The rows of a group lie close to one hidden flat surface of 11 dimensions, which may be shifted away from zero. Surfaces can cross.
Known rows, each followed by its group:
[ -2  -7  14  18  -4  -2  -8  -1   4 -15  -9   6   7   1 -12  -9]
Z
[-24  10  -4  -6   7   0  11  -2   4  -5   4   2 -12   8   6 -10]
Q
[-18   1  11 -21   4  -2  17  -7  -1  -5   9  10 -10  -4 -10 -25]
Q
[  8   4   3   3 -15  -8   0 -10  12  -5  15  -5  -3  13  -4   6]
Q
[  0 -10  -2  15   8 -21   3   8   1 -15 -16  -3  24  13  -8   2]
Z
[-16  11  13 -10   9 -11  -3  -7  14   8   5 -10 -21   8  -6  -7]
K
[ -2   2   1  -7 -11   2 -11  -3 -15  28  -9  18  -7  -5  12   0]
K
[-15 -15  -8 -12 -10  13   2  10  -9  11  -9  17  -7   7  12  27]
T
[  3  -7  18 -15  12  -7  -8  -3  10   6 -20  -5  -2  12 -17  -7]
T
[ -2   5  -8   6  -5   5  -2  -7  27  13 -18  -8  -4  -2  11  -6]
K
[-12  -4 -10 -10   5 -19 -12  -6  17 -21   8 -10 -29 -12  10  -8]
Z
[ -8  -9  -4 -11  10 -11   3   6   1   4 -10   1   2   7  -1  19]
Q
[ 14   3 -22 -10  -9 -29   6 -16   1   9   8 -17  10   1  10  -2]
T
[  3  -4 -14  -9 -17 -17   9 -12  20   2  10  -4  -5  18   1  24]
T
[  7  13  16   7   4 -13   5  -6   5   0   0   3   9  21 -18  -8]
K
[-15 -10 -11  -3 -25   2   5 -10 -11  18   4  16   0   0  11  20]
K
[ 19  -5  -4  -8   9   0  -6  -8  17  -9 -19   8   2  11 -13   6]
Z
[  2 -14   8 -11 -19  13   5  -8   5  -3  -5   9  -3  -9  -4 -18]
Q
[  3  -1  11   3   6   5 -22   4   9  18 -16  -9  -8  -2  -1   9]
Q
[-27  -1   9  -4   3   0  18   8 -14  13  -1  -1  10   6   0  -5]
Z
[  4  19  -7  18  15 -35 -24  -7 -13  26 -29  15  15   3  11  -9]
K
[-19  -6   1  -4  -6   8  -5  -3  15   4 -16   6 -16   2   8  -2]
Q
[-11  14  21  -6 -25  13   3 -17  15   0   6  16 -24  17  -1 -32]
K
[-18 -14 -12 -12  13  -5   3  -1   1  12  -7 -12   2 -30   6   2]
T
[-18  -1  -4  -2  13  -3   1   8   2   3  -7   0  -5  -3   7   5]
Q
[ -8  12 -10   7 -13  25   3   4  -6  -7   8  -7  -9  13  25  -5]
K
[ -9  -2 -11  -6  10 -16  16   6  -8  14 -10 -13  22   1   7  -4]
T
[-23 -11 -11 -12   7 -30  10  12  -6   0 -12  -2   8  15  13   3]
K
[-11 -17 -12  -8 -17  -5   1  -5  12 -17  16   8 -21 -15   6  17]
Z
[ -4  14  13  45 -14  -1   8  14   9 -12  30  -2  10 -13  -2   6]
Q
[  6 -14  -1 -26  -5   1   8  -1  -1  -6   3   4  -6 -10  -4 -12]
Z
[  2 -18  13 -11 -24  -5  -2 -12  14   3 -12  -1  -2  -5  -5 -26]
Q
[  5  13 -39  29  -7 -14  -1 -26  19   3 -12 -30  26  22  15   8]
K
[  7   6  -5   8  25 -17 -17   4   0  13 -14   8   1  -1  -4  25]
T
[  0   1 -15  -8 -12  -5   8   6  -2  -6   9  -2  -5  30  14  23]
T
[ 15   3  19  14 -26   4  10  -1  28   6  -2   7   8   7 -12  -7]
T
[ -4 -15   5  -2   3 -11 -15   4 -12   7 -17   6   3  -7   2  -1]
Z
[ -8   2   5  -7   6  -3  16   3   2 -14   8  -2   1  12  -7  -7]
Z
[  7   0   7  13  10 -26 -31  -5  -5  15 -19 -16   8   6  -3   0]
Z
[ -9  -4 -16 -23  22 -11 -28  -3  21   3 -17  -2 -37 -12  15  11]
Z
[ -9 -29  22 -12  -8  10   2   9  -9  -5  -4  10   1 -27 -11 -17]
Z
[ 31  -6   0   5   1  -6  -5   4   4 -18   4 -19  13  12 -10   9]
Q
[ -2 -15   1  -5  -9  -1 -10  12 -16 -11 -12  12  -4  -9  17 -20]
K
[-16  -5 -11  12 -18   6  15   4   4 -10   6  21   1   2  11  11]
T
[-11 -11   4  -6   7   8   9  11  -4  11  -9 -11   9 -12   2  -3]
T
[-12 -14 -23 -15   6  -4  13 -11  -9  -4  16  -5   2 -13  -3  25]
T
[-31 -15  -4  12   2 -20  -3  -5  24 -16   4  -8  -8 -24  -1   2]
K
[ -8   9  23   6  15   0   5  15   1 -11   8   5  -7   3 -13  -7]
K
[  6  17   2  32  -5   3  -8   9   3 -12  15 -11   1  -5   9  -7]
Q
[ -6  -6  -4   6   9 -19  -4  -2  18 -11 -15  -7   5  14  -5   7]
Z
[  0   2   5   3  -9   6 -14  -5  30  -1   2   9 -28  -1  -3  19]
T
[  5  14   0  -3   3  -6  -8  -5  -5 -10  23  -4 -16   5   0   3]
Z
[ 26  -8  16  19 -15  12   9   7   3   3  13 -21  26  -9 -19  10]
Q
[-12   4  11  17 -12  -7   6   4   8  29   0 -15  15  -6   2   4]
Q
[ 36  13 -15   8   4  39   0  20   2  -3 -17 -13  11  27  18   8]
K
[ -8   2   1  -6   6   8   1  16  -5  -3  -2 -10  -6  11  12  -2]
T

New rows. What belongs after each?
[ 27  10   3   2 -31  -7   5  -1   9   6   7  -5   4  14   9 -12]
T
[-11  -9   0  -3  -5   2  12  11  16  -3 -10   2   0   4   4   0]
K
[  8 -12  -8 -24  21  -4  -6   3  -5 -28 -26   3  -2  23  -2 -15]
Q
[  2   2  -7  11  19  -2  -8  14   1  -3 -11 -24   7   1   8   6]
Q
[ 17   8  10   4  -1  11 -12  -9  11  25  -9  -4  -1 -15  -7  -7]
K
[  8 -22  16  -3  15   6 -16  16   6   6 -39  -5   9  -2 -12   3]
Q
[ -1 -12   6  18   5  -3  -4  19   7 -11  -2  -8   9 -24  -3   3]
Q
[ 20   6 -13   6  -4  -7  -2   0  -8  20  15 -14  12  11   3  46]
Q
[-24   5  21   2   2  -7  10   2 -12   1  21   2  -3 -11 -12 -11]
K
[ 20 -13   3  -3 -12 -22 -11  -5   5 -17 -16  -5  10  15  -2 -21]
Q
[-12   3  -4 -16  -3  25  19  -8  11  19   4   8 -11   0  -3  14]
Z
[ 12  -8  14   6  -2 -21  -2 -11   4 -26   6  -5  11   4 -25 -15]
K
[-13  -6   5  -4 -18  -7  -7 -16   5   6  -8  13 -11  11   0  -4]
Z
[ -2 -27  21 -20   8 -25  -5   8  -5 -12  -6  16  -3 -36 -16 -24]
Q
[ -2  14   8  -6  22 -11  -7   6 -17  -1   3   1  -5 -10   2 -24]
Q
[ 23   3   1  10   0   3   4   5   5 -21  22 -10   5  -7 -10   5]
T
[ 13  -9  -5  -3 -14  -1 -15 -12   9   0   3   9 -14 -26   0   0]
T
[  5 -19   7 -14 -12 -14 -15  -5 -14  -1  31  -7 -17  -9 -10  33]
Z
[  6  16   9  16  -8  10 -14 -12   3   3  12  -2 -10  -4  -2  -5]
Z
[ -2 -14 -13  10  -8  -6   4   7  -5  -1  -6  10  15 -12   9  12]
Z
[ 14 -19   9  12 -22 -16  -6   3  11 -22   2  14   5  -1 -11   6]
Q
[-28   4   0   5 -15  21   9  -5  11   8  -3   1 -11  -8  15 -20]
Q
[-14   2  10  -3  -1  10  -6   0  -6  10   3   7 -13  -8   1   2]
Z
[ 18   8 -21 -11 -13   6   8 -22  16   6   3   2  -3   7   2   4]
Z
[-22  11   8  28  -2  -1 -26  -1  -1   4  16  -7 -19 -11   8  11]
Z
[  1 -10   9   2  30  -4  -7  17   7 -18 -25   1   8   5 -15   0]
Z
[ 13   6  13   2   1  13 -13   3   0 -11   0  -4 -12  -5   1 -24]
K
[  0 -13   1   0  12  -8 -26  12  -4 -12   5  -1 -18 -27   4  11]
Z
[ -4 -26 -10  -9   5   3  -5   8  15  -8 -26  -8   1   1   3  12]
Q
[ -7   2  -4   2   1  12   6  -4   1   7  16 -11  -3 -31   1  -2]
T
[ -6 -11   6  -1 -18  22  14  14  17  -2   8  -9  -6  -8   3   9]
T
[ -9  14   8 -21  23   5  -5  -1 -16  27  -3   0 -14  -8   1  -8]
Q
[-13   2 -12   3  23 -14  -4  10  -6 -18  -8  16  -3  28   3  26]
T
[-20 -21   7 -16  12   2   5  14   3  -8 -20  18  -5  -2  -5   5]
Z
[  7 -13  -4  -4   2   6  -9   8  -6  15 -20   5   7   8   0  27]
Q
[ 10  -1   8 -24   0  -2  25  -7 -21  18  -4   4  27  29 -19  -1]
Q
[ -2 -24   6 -29 -10 -22 -20 -11  -6   9 -13   4 -15  -7   1 -12]
Z
[ -5 -10  -2   1  -4  -2   5  13 -11   0  -5  22   7   7   2  24]
K
[  4  -6   2  -1   0  -6  -1  -5  -6   7 -13  18  12  -5  -8  -4]
T
[  7  20   8   5   1  -8 -25 -17 -26   8  13  15 -12  23  -4  11]
K
[-16  -7   6  11 -17 -11   3   5   5   6   4  10   1 -25   4  -5]
Q
[ 13   9   1  20   9   3 -25   6   6  -7   1  24 -16 -11   1  20]
T
[ -3  -5  -8  -1  10 -26  14  14   7  16 -34   6  29  13   6   1]
K
[-15  -5  -4  17 -12  -4 -14  -5  -2  14  -8  10  -1  -7  10  14]
Z
[  1  -7  -2  16   5   9 -26  12  17 -29   1   4 -26 -18   6  11]
Q
[ 15 -13   9 -17   3  -5  -6  11   1   8 -17   7   0   2  -7   7]
K
[  7  -7 -20  19  -7  -6 -33 -11  -3 -25  -7   0  -6  -5  16  -3]
K
[-22  -3 -21 -11  12   2   5   1  12  -6  17 -18 -21 -21  13  12]
Q
[ -9  -8   5   5  -5  -4  -8  -3   1  10  -4  -7   1 -16   1  -5]
Z
[-10 -13  -6  -4  10 -32  -3   8   3 -14  -5   9  -2  -2   3   9]
Q
[ -7 -12  -3 -19   4   0   8 -10  19  -2  11 -25 -10  -7 -12  10]
T
[  4  10  -4  15  17  13   7   5  20 -18  -1  -1   1   9 -10  13]
Z
[ -8 -20  10 -17  13 -41 -17   1  14  -6 -20   6 -10  -5 -10  -6]
K
[15 -4 19  8 -1 18 -5 26  5 -2 -7 -1  1  0 -4  3]
T
[  9  -1   3 -23  -5   2 -19 -13  -3  16   5 -15 -23   5   2   7]
K
[ 33 -13  -6  -5 -38   5   4  16 -15  12   1   0  12  -4  24  -4]
T
[ 15   9   5  15  -6   2   6  -4 -10 -14   9  -3  18  18  -8 -12]
K
[  2   9  -9  29  13   7 -18  18 -11   1 -11  29   4  -2  12  28]
K
[ -4  13   7  12  -3  16  -9  -1  10  20 -16 -24   1   2  11 -20]
Q
[ 12   4  11  -6 -19  -7 -15 -19  12  30  -5  -5 -10  16  -2   5]
Q
[ -9  -4  14 -17  15   0  15  -1  10   8   7 -19  -1  -1 -21   3]
Q
[ 22 -18   8   4  -1   2 -12   2  -1  -7   3  -7   8 -21 -16   9]
Z
[  7  -6   2  -4  22  13  -8  10 -14   5   0   2   0 -14 -10  23]
T
[  2 -10   3   2  -8  19 -17  -2  27 -16  -6 -23 -20 -24   6 -24]
Q
[ -2 -11   6  -8  -8   4  20 -10  -1  -4   5  -3  15  -4 -15 -14]
T
[  6   9   0 -20  -9  14 -19 -18 -13   7  14   0 -32  -2  11  -7]
T
[ -3  19 -17   4  -3 -10  -4 -23  10  31   2 -17  -3  16  10  20]
Z
[-15  13 -13  19  -7   1  -1  16  -6   0  -7  39  -7  36  23  37]
T
[  1   1  -1  30  -3 -21  10 -12   2 -17   5 -11  34  -6 -13 -19]
K
[ -1   0  14  30  12  -9 -36  -1  13  -3   7 -32  -7 -23  -8   7]
Z
